Each new row is followed by its nearest point in the smallest flat space through zero that holds the last named rows.

k200, 5 rows:
array([[-0.33, -4.49, -2.35,  2.90,  5.43, -8.89,  3.53, -1.33, -1.22,
         0.33,  1.56,  1.16, -1.05],
       [ 0.51, -1.35,  4.26, -3.79,  1.31, -0.81,  2.58,  3.74, -3.04,
         0.80,  3.05, -0.80, -3.43],
       [-2.23, -0.41,  1.93, -1.48, -0.11, -7.04,  6.25,  6.10,  0.41,
        -4.31, -1.57,  0.70,  4.94],
       [ 0.67, -0.88, -3.25, -0.50,  2.89, -4.50, -0.97,  0.78,  1.17,
        -4.99, -2.39, -3.72, -2.79],
       [ 0.06, -4.69,  3.81, -3.25,  1.85,  1.29,  2.01,  1.53,  2.17,
        -3.60, -1.48,  1.59,  2.33]])
New rows:
[ 0.68, -0.83,  1.72, -1.65,  1.39,  0.74, -0.12, -3.64,  0.62,  3.21,
 -5.01, -1.79, -1.21] => [ 0.72, -1.37, -0.10, -0.18,  0.95,  1.82, -1.42, -1.63,  0.65, -0.08,
 -0.18,  0.01, -1.00]
[-0.70, -0.84,  0.28,  1.70,  1.00, -0.02,  0.05, -0.21, -0.24,  0.30,
 -1.56, -2.50, -0.66] => [ 0.22, -0.24, -0.77,  0.19,  0.62, -0.56, -0.45, -0.37,  0.13, -0.46,
 -0.23, -0.56, -0.74]
[-1.59,  0.44, -0.49,  6.22,  0.23, -6.22, -2.34,  0.18,  6.22, -3.65,
  0.33,  1.31, -1.04] => [-0.61, -0.20, -4.03,  2.79,  1.26, -4.61,  0.12, -1.21,  1.64, -2.34,
 -2.23, -0.41,  1.58]
[ 2.43, -1.44, -0.11, -0.46, -0.10,  3.18,  5.13, -0.32, -0.19,  2.75,
  0.65,  1.61,  0.74] => [-0.15, -1.44,  2.23, -0.18,  0.02,  1.49,  1.22, -0.44, -0.55,  2.07,
  1.45,  2.24,  1.05]

k68, 5 rows:
array([[ 3.86,  0.05, -0.99, -1.48, -2.18, -2.43, -5.19,  4.17,  1.08,
        -3.94, -1.05,  1.99,  3.29],
       [-5.58, -4.12,  0.87, -1.13,  1.09,  5.95,  2.37,  0.28, -1.88,
        -4.11, -6.49, -0.09, -0.60],
       [ 0.62, -4.37,  0.82, -0.87,  3.49, -2.33, -1.90,  3.27,  5.66,
        -0.36, -1.84,  3.10,  3.66],
       [-0.12, -0.89,  0.11,  0.83, -4.46, -1.43,  3.64, -1.07,  0.65,
        -0.87,  0.46, -0.28,  0.75],
       [-1.50, -0.73, -1.85, -0.96,  1.87, -0.32, -2.54, -1.27,  2.32,
        -1.36,  3.55,  1.16,  0.24]])
New rows:
[ 0.25,  0.11,  3.12,  5.74, -2.65, -2.90,  1.96, -1.94,  3.56,  0.15,
  3.87,  3.65, -1.74] => [ 0.49, -0.58, -0.06,  1.23, -2.22, -3.35,  3.06, -1.90,  2.93,  1.78,
  3.49,  0.18,  0.77]
[ 4.66,  4.89,  3.84,  1.24, -1.26, -0.34, -1.45,  0.65,  2.11, -5.61,
 -1.28, -2.34,  0.74] => [ 3.13,  1.66, -0.18, -0.26, -2.85, -1.20, -1.95,  2.18, -1.44, -1.47,
 -1.03,  0.03,  1.04]
[ 0.46, -0.35,  0.40,  3.74, -2.80, -1.15,  1.14, -1.12, -4.24,  0.61,
  2.19, -0.55, -3.02] => [ 0.48,  2.21, -0.09,  0.95, -2.83, -0.08,  2.05, -1.70, -2.24,  0.95,
  1.33, -1.59, -1.43]
[-0.34, -0.88,  0.07,  0.27,  1.23,  0.28,  1.01,  0.14,  2.49,  4.62,
  0.02, -2.15,  1.48] => [ 0.08, -0.70,  1.17,  0.82,  2.10, -0.96,  1.66, -0.25,  1.60,  3.16,
  0.11,  0.06, -0.03]
[ 6.69, -1.75, -0.15,  5.28, -2.71, -4.10, -1.96, -2.67,  0.52, -1.97,
 -0.36, -2.80, -0.29] => [ 3.51,  1.47, -0.04,  0.64, -3.82, -3.25,  0.07,  0.95,  0.29,  0.22,
  1.13,  0.02,  1.32]
[ 1.02, -7.50,  1.18,  1.59,  1.83, -1.53, -1.39,  0.88,  1.72,  1.02,
  0.89,  1.85, -0.57] => [-0.46, -2.85,  0.59, -0.15,  2.41, -1.34,  0.11,  0.87,  3.76,  0.66,
 -0.32,  1.60,  1.71]

k17 (5 x 13):
array([[ 2.78, -4.06,  6.11, -1.13,  3.67, -5.16, -0.77, -5.35, -5.33,
         2.15,  0.61, -3.45, -1.90],
       [-1.28,  3.44,  1.10,  0.69, -2.53,  5.11, -1.95, -4.24,  1.53,
        -1.29,  2.93, -2.81,  1.20],
       [ 1.06, -4.02,  2.80, -4.51,  4.70,  0.49,  1.81,  0.04, -4.37,
        -0.20, -4.34,  3.39,  4.05],
       [ 0.75, -4.19,  6.43, -3.12, -1.46,  3.69, -3.31, -0.37, -0.74,
        -1.79,  1.81,  3.21,  1.68],
       [-2.34, -3.27,  0.69, -1.45,  1.44,  4.07,  2.85, -0.35, -2.03,
         0.36,  2.27, -2.87, -5.34]])
New rows:
[ 0.23, -1.66,  1.89, -0.87, -0.08,  0.55, -0.14, -0.01,  0.04,  0.10,
  2.75, -0.89,  1.58] => [ 0.18, -1.06,  1.99, -0.63, -0.37,  0.92, -0.94, -0.80, -0.39, -0.31,
  0.97,  0.02, -0.11]
[ 1.47, -0.72,  0.64, -2.82,  0.44, -1.23,  0.61, -2.71,  1.33,  0.38,
  1.92, -4.64,  4.18] => [ 0.63,  1.13,  1.50, -0.07,  0.78, -0.20, -0.68, -3.49, -1.15,  0.19,
 -0.03, -1.76,  1.57]
[ 3.49,  0.16, -1.73,  1.26,  1.75, -0.38,  0.04, -0.98,  0.93, -0.77,
 -0.46, -1.25, -2.47] => [ 0.09,  0.48, -0.82,  0.88,  0.38, -1.56,  0.51, -0.38, -0.16,  0.71,
  0.12, -1.34, -1.21]
[-0.85, -0.42, -1.87, -0.63, -1.58,  4.92, -0.02,  0.00,  3.16,  0.80,
  1.61, -0.64,  0.80] => [-1.75,  1.11, -0.90, -0.11, -1.66,  4.45,  0.09,  0.42,  1.58, -1.15,
  1.29, -0.02, -0.10]
[-0.58,  0.43,  4.02, -1.65, -0.47,  4.87, -0.90,  1.75, -0.31,  4.42,
  1.20, -1.42,  3.44] => [-0.51, -0.49,  2.14, -1.54, -0.40,  3.76, -0.80, -1.37, -0.34, -1.12,
  0.69,  0.46,  1.54]
[-6.22,  0.89, -2.86,  0.04,  1.17,  0.06,  3.02,  2.14, -0.19, -2.51,
 -1.66, -0.12, -0.67] => [-1.89,  0.74, -3.84, -0.15,  1.13,  1.98,  3.24,  2.15,  0.27,  0.03,
 -1.38, -0.06, -0.89]

k34, 5 rows:
array([[-8.89, -1.91,  3.89, -0.94, -1.71,  0.42, -1.37,  2.04, -1.42,
         1.74, -2.59,  0.96, -4.43],
       [-0.24, -0.36,  6.82, -2.67,  0.20,  1.18, -2.72, -4.29, -3.07,
        -0.39,  2.09,  0.10, -5.98],
       [ 0.75, -4.76,  2.76, -1.49, -0.93, -3.49,  0.28, -2.94, -4.58,
        -1.96,  1.25, -2.60, -8.89],
       [-1.85, -3.45,  3.13, -3.33, -2.36,  0.42, -1.20, -1.71, -1.54,
         2.57,  2.89,  1.67, -5.87],
       [-0.07, -3.08,  5.40,  1.32, -1.46, -3.96, -4.30, -3.18, -6.22,
         5.98,  0.56,  2.52, -2.54]])
New rows:
[ 6.22,  2.92,  3.13,  2.37,  0.57, -1.42, -1.83,  0.86, -0.06, -0.89,
  2.50, -0.70, -5.09] => [ 4.02,  0.37,  2.00, -0.25,  1.16, -0.67, -0.74, -3.31, -1.93, -1.62,
  1.53, -1.17, -1.64]
[-0.36, -0.11, -2.22,  1.81, -0.96, -5.38,  2.94,  1.61, -1.08,  1.54,
  0.88,  0.46,  4.11] => [ 0.98, -1.44, -3.35,  2.63, -0.65, -3.15,  0.75,  1.67, -0.56,  2.00,
 -1.23,  0.26,  2.84]
[-0.19,  0.09, -1.51, -1.81, -5.25,  0.01,  1.11, -1.08, -0.24,  1.31,
 -0.63,  3.94,  1.26] => [-0.36, -1.22, -1.16, -0.74, -1.50,  0.30, -0.07,  0.69,  0.88,  2.86,
  1.32,  1.95,  0.69]
[-3.88,  1.89, -1.59,  0.18,  0.07,  4.25,  0.98,  4.28, -1.66, -0.52,
 -3.85, -2.55, -0.13] => [-4.83,  1.26, -0.35,  0.50,  0.46,  1.22,  0.90,  2.91,  1.50, -1.96,
 -3.16, -0.99,  0.39]

k66, 5 rows:
array([[-1.07,  4.87, -4.78, -3.40,  0.98,  2.36,  0.73,  3.27,  0.50,
        -1.42, -0.95, -0.35, -3.94],
       [ 0.76, -1.81, -1.40, -2.75, -0.84, -3.17,  2.76,  0.61,  0.87,
         0.99,  0.93, -0.67, -5.42],
       [-5.11,  5.13,  2.55,  2.28, -0.99, -2.30,  1.22,  1.53,  3.84,
         1.36, -0.37, -1.17, -4.73],
       [-0.59, -0.06, -0.23, -0.83, -0.60,  3.22,  2.29,  3.98, -2.75,
         6.58, -0.65, -2.45, -0.44],
       [ 2.17, -1.57, -0.60, -0.46,  0.15,  6.50, -4.12,  0.71,  3.31,
         3.39, -0.50, -4.28, -2.92]])
New rows:
[-0.48,  4.16, -0.15,  1.54,  1.58,  4.24,  0.27, -0.93, -3.51,  3.82,
  1.97,  0.01, -1.51] => [-1.33,  2.21, -0.21,  0.31,  0.16,  3.05,  0.17,  2.40, -1.08,  2.52,
 -0.91, -1.09,  0.69]
[-3.94, -1.61, -2.07,  2.99, -3.73,  2.10, -1.10, -1.94,  0.58, -4.26,
  2.63, -1.89, -1.54] => [-0.15,  0.65,  0.39,  0.72,  0.19,  0.00, -1.76, -1.19,  2.29, -1.75,
  0.02, -0.07, -0.82]
[-4.19, -3.63,  1.01,  2.20,  0.49,  0.92,  4.09, -1.14, -3.45,  1.80,
  2.80,  2.68, -2.23] => [-0.71, -1.28,  1.47,  0.34, -0.91, -2.50,  2.85,  0.62, -1.92,  2.49,
  0.42,  0.22,  0.34]

k224 (5 x 13):
array([[-4.93, -3.56, -2.57,  3.06,  1.77,  1.09, -3.78, -3.73, -2.26,
         1.10, -2.76, -2.08, -1.47],
       [-0.11, -0.44, -1.99,  6.99,  1.02,  2.96, -3.10, -1.63, -2.24,
         1.21, -2.81,  0.16,  1.91],
       [ 1.34, -2.89,  1.01,  6.45,  4.37, -0.79, -5.67, -1.75, -1.47,
        -0.14,  0.41,  1.10,  2.23],
       [-4.03,  1.04,  0.94,  4.16, -1.74, -3.05, -4.79, -4.82, -2.67,
         0.03,  2.10, -1.19,  1.62],
       [ 0.25, -2.55, -4.41,  1.87, -2.92, -2.02, -2.34,  0.03, -5.05,
         1.90, -2.72, -0.40,  3.47]])
New rows:
[-0.13,  0.30, -1.17,  1.34,  3.94, -2.38,  1.37, -2.08,  2.51, -1.97,
  6.22,  0.15, -0.48] => [-0.14,  0.18,  3.27, -0.02,  2.27, -1.48, -1.21, -0.99,  1.77, -1.34,
  2.94,  0.39, -0.79]
[-1.25, -1.25,  1.64, -1.45,  2.17,  0.46,  2.01,  0.99,  0.33, -6.16,
  2.36, -6.22,  0.82] => [-1.03, -0.43,  1.60, -2.15,  1.35, -0.71,  0.35, -0.39,  1.62, -0.82,
  1.41, -0.33, -1.87]
[ 0.29,  0.21, -1.51, -6.22,  0.98,  2.74,  3.53,  0.94,  5.40,  1.72,
  2.21,  1.66, -1.35] => [ 0.61,  0.45,  0.76, -5.08,  0.77,  1.62,  4.24,  2.30,  3.24, -0.68,
  0.02,  0.01, -3.02]
[-1.37,  0.15,  2.49, -2.51,  1.09,  0.39,  0.72,  0.79,  2.46, -4.58,
 -0.67,  0.06, -2.08] => [-0.73,  0.16,  1.84, -2.43,  1.69,  0.45,  1.34,  0.06,  2.53, -0.94,
  1.20, -0.19, -2.47]

k658, 5 rows:
array([[ 1.36, -3.38, -0.12,  0.84, -1.58, -4.20, -0.91, -1.02, -1.04,
        -1.08, -2.31, -5.63, -2.13],
       [-3.80, -0.37, -1.87, -3.86, -1.30, -0.06,  3.11, -0.04, -4.12,
        -1.57,  0.66,  0.32,  0.21],
       [ 0.21,  0.86, -1.83, -2.67, -1.54,  3.63,  4.13, -5.73,  0.37,
        -1.18, -6.29,  1.79,  0.64],
       [-0.54, -1.57, -0.70,  1.07, -6.07,  4.23, -0.88,  3.24,  2.39,
         1.53, -3.53, -2.22, -4.16],
       [ 0.45,  0.36,  3.24, -4.45, -6.95, -2.58, -0.44, -1.47, -4.07,
        -0.96, -3.53, -2.33,  2.02]])
New rows:
[ 1.97,  3.60,  3.26, -4.11, -2.98, -0.84, -1.83, -1.81, -1.31,  1.72,
  2.10, -2.44, -0.21] => [ 0.97,  1.31,  3.26, -1.82, -3.11, -1.73, -1.69,  0.19, -1.70,  0.18,
 -0.29, -0.23,  2.24]
[ 1.00, -2.44, -0.77, -3.90, -1.17,  1.25, -1.58,  1.49, -4.24,  3.95,
  3.57,  3.15, -1.22] => [-2.24,  0.73,  0.39, -1.60, -1.33,  0.44, -0.04,  2.70, -1.84,  0.24,
  2.47,  1.04,  0.49]
[-0.45,  1.25, -2.20, -4.30, -3.71,  3.91, -3.19,  0.58, -1.05, -0.54,
 -1.67,  2.99, -2.84] => [-1.69,  0.93, -0.14, -1.97, -4.10,  3.74,  0.95,  1.30, -0.18,  0.59,
 -1.67,  1.34, -0.43]
[-3.04, -1.60,  1.24,  1.79, -3.51, -0.78,  3.36, -2.39,  4.15,  2.57,
 -1.17, -0.54,  4.13] => [ 0.73,  0.40,  0.34, -0.42, -1.36,  1.03,  0.26, -1.18,  0.57,  0.08,
 -2.12,  0.20,  0.20]
[ 1.39, -0.15,  3.12, -1.41,  2.24,  0.85,  0.02, -0.03,  2.10, -1.67,
  0.01,  2.99, -1.15] => [ 0.89,  1.22,  0.56,  0.50,  1.27,  0.83, -0.23, -0.68,  1.17,  0.43,
  0.17,  1.69,  1.06]
[-3.15, -2.18, -3.58, -0.40, -3.72,  2.40, -1.63,  4.01,  1.73,  2.72,
 -2.71, -1.86,  2.01] => [-1.57, -0.86, -0.75, -0.08, -3.98,  2.85, -0.14,  2.97,  0.57,  0.87,
 -1.12, -0.95, -2.55]

k177:
array([[ 0.10,  1.89,  4.45,  3.08,  8.89,  1.66, -0.90,  1.61,  4.10,
         1.51,  2.70, -5.21, -2.76],
       [ 1.45, -1.88,  3.43,  4.67,  7.91,  6.01,  3.00,  3.95,  7.16,
        -5.28, -6.65, -2.79, -3.15],
       [-5.07, -3.02, -0.06,  3.70,  1.50,  2.76, -0.72,  1.27,  2.76,
         8.89, -0.46, -4.25,  1.47],
       [-1.11,  1.76, -2.71,  3.83,  4.20,  4.64, -3.14, -1.14,  3.29,
         2.41,  5.19, -3.10, -1.19],
       [-1.16, -0.82, -1.72,  3.03,  2.19,  0.13, -0.12,  2.48,  2.54,
         2.82, -2.85, -2.77,  1.79]])
New rows:
[ 0.84, -3.19, -0.35, -1.78, -1.29, -1.99, -0.95,  1.83, -0.36, -2.35,
 -1.60,  4.60, -0.90] => [ 0.92, -0.71,  0.04, -1.48, -2.27, -0.87,  1.31,  0.07, -1.18, -2.50,
 -2.31,  2.09,  0.26]
[ 1.21,  5.69, -1.33,  4.96, -0.78,  0.02,  3.21, -0.34,  0.96,  2.13,
  3.51,  1.00, -0.03] => [ 0.37,  1.81, -2.16,  0.94,  1.19,  0.06, -1.75, -0.52,  0.40,  0.48,
  2.58, -0.86,  0.20]
[ 2.05, -1.47,  0.84,  3.26,  0.21, -0.09, -1.16, -3.31,  1.67, -3.15,
 -0.39,  6.07,  1.94] => [ 1.19,  0.03, -1.24, -0.25, -0.97,  1.55,  0.38, -0.65,  0.10, -3.41,
 -0.63,  1.76, -0.66]
[-1.65,  2.27,  0.28, -1.44, -3.83, -1.04, -2.63, -3.04, -3.99, -2.10,
 -0.44, -1.87, -1.59] => [ 0.36,  0.62, -0.17, -1.97, -2.34, -1.13, -0.38, -1.55, -2.20, -0.53,
  1.90,  1.71, -0.05]
[-1.66,  0.18, -1.69, -3.07, -2.41, -2.53,  5.37,  3.14, -1.81, -0.02,
 -2.41,  0.27, -0.79] => [ 0.11, -1.22,  0.51, -1.45, -2.39, -2.66,  1.51,  1.04, -1.48, -0.20,
 -3.37,  1.19,  1.43]
[ 0.21, -4.93,  2.82,  0.02,  4.77, -4.49, -0.46, -2.50,  0.82, -3.27,
  1.81,  4.96,  2.94] => [ 1.25,  0.66,  2.39, -1.39,  0.65, -1.65,  0.74,  0.22, -0.78, -1.81,
 -0.14,  0.46, -0.82]
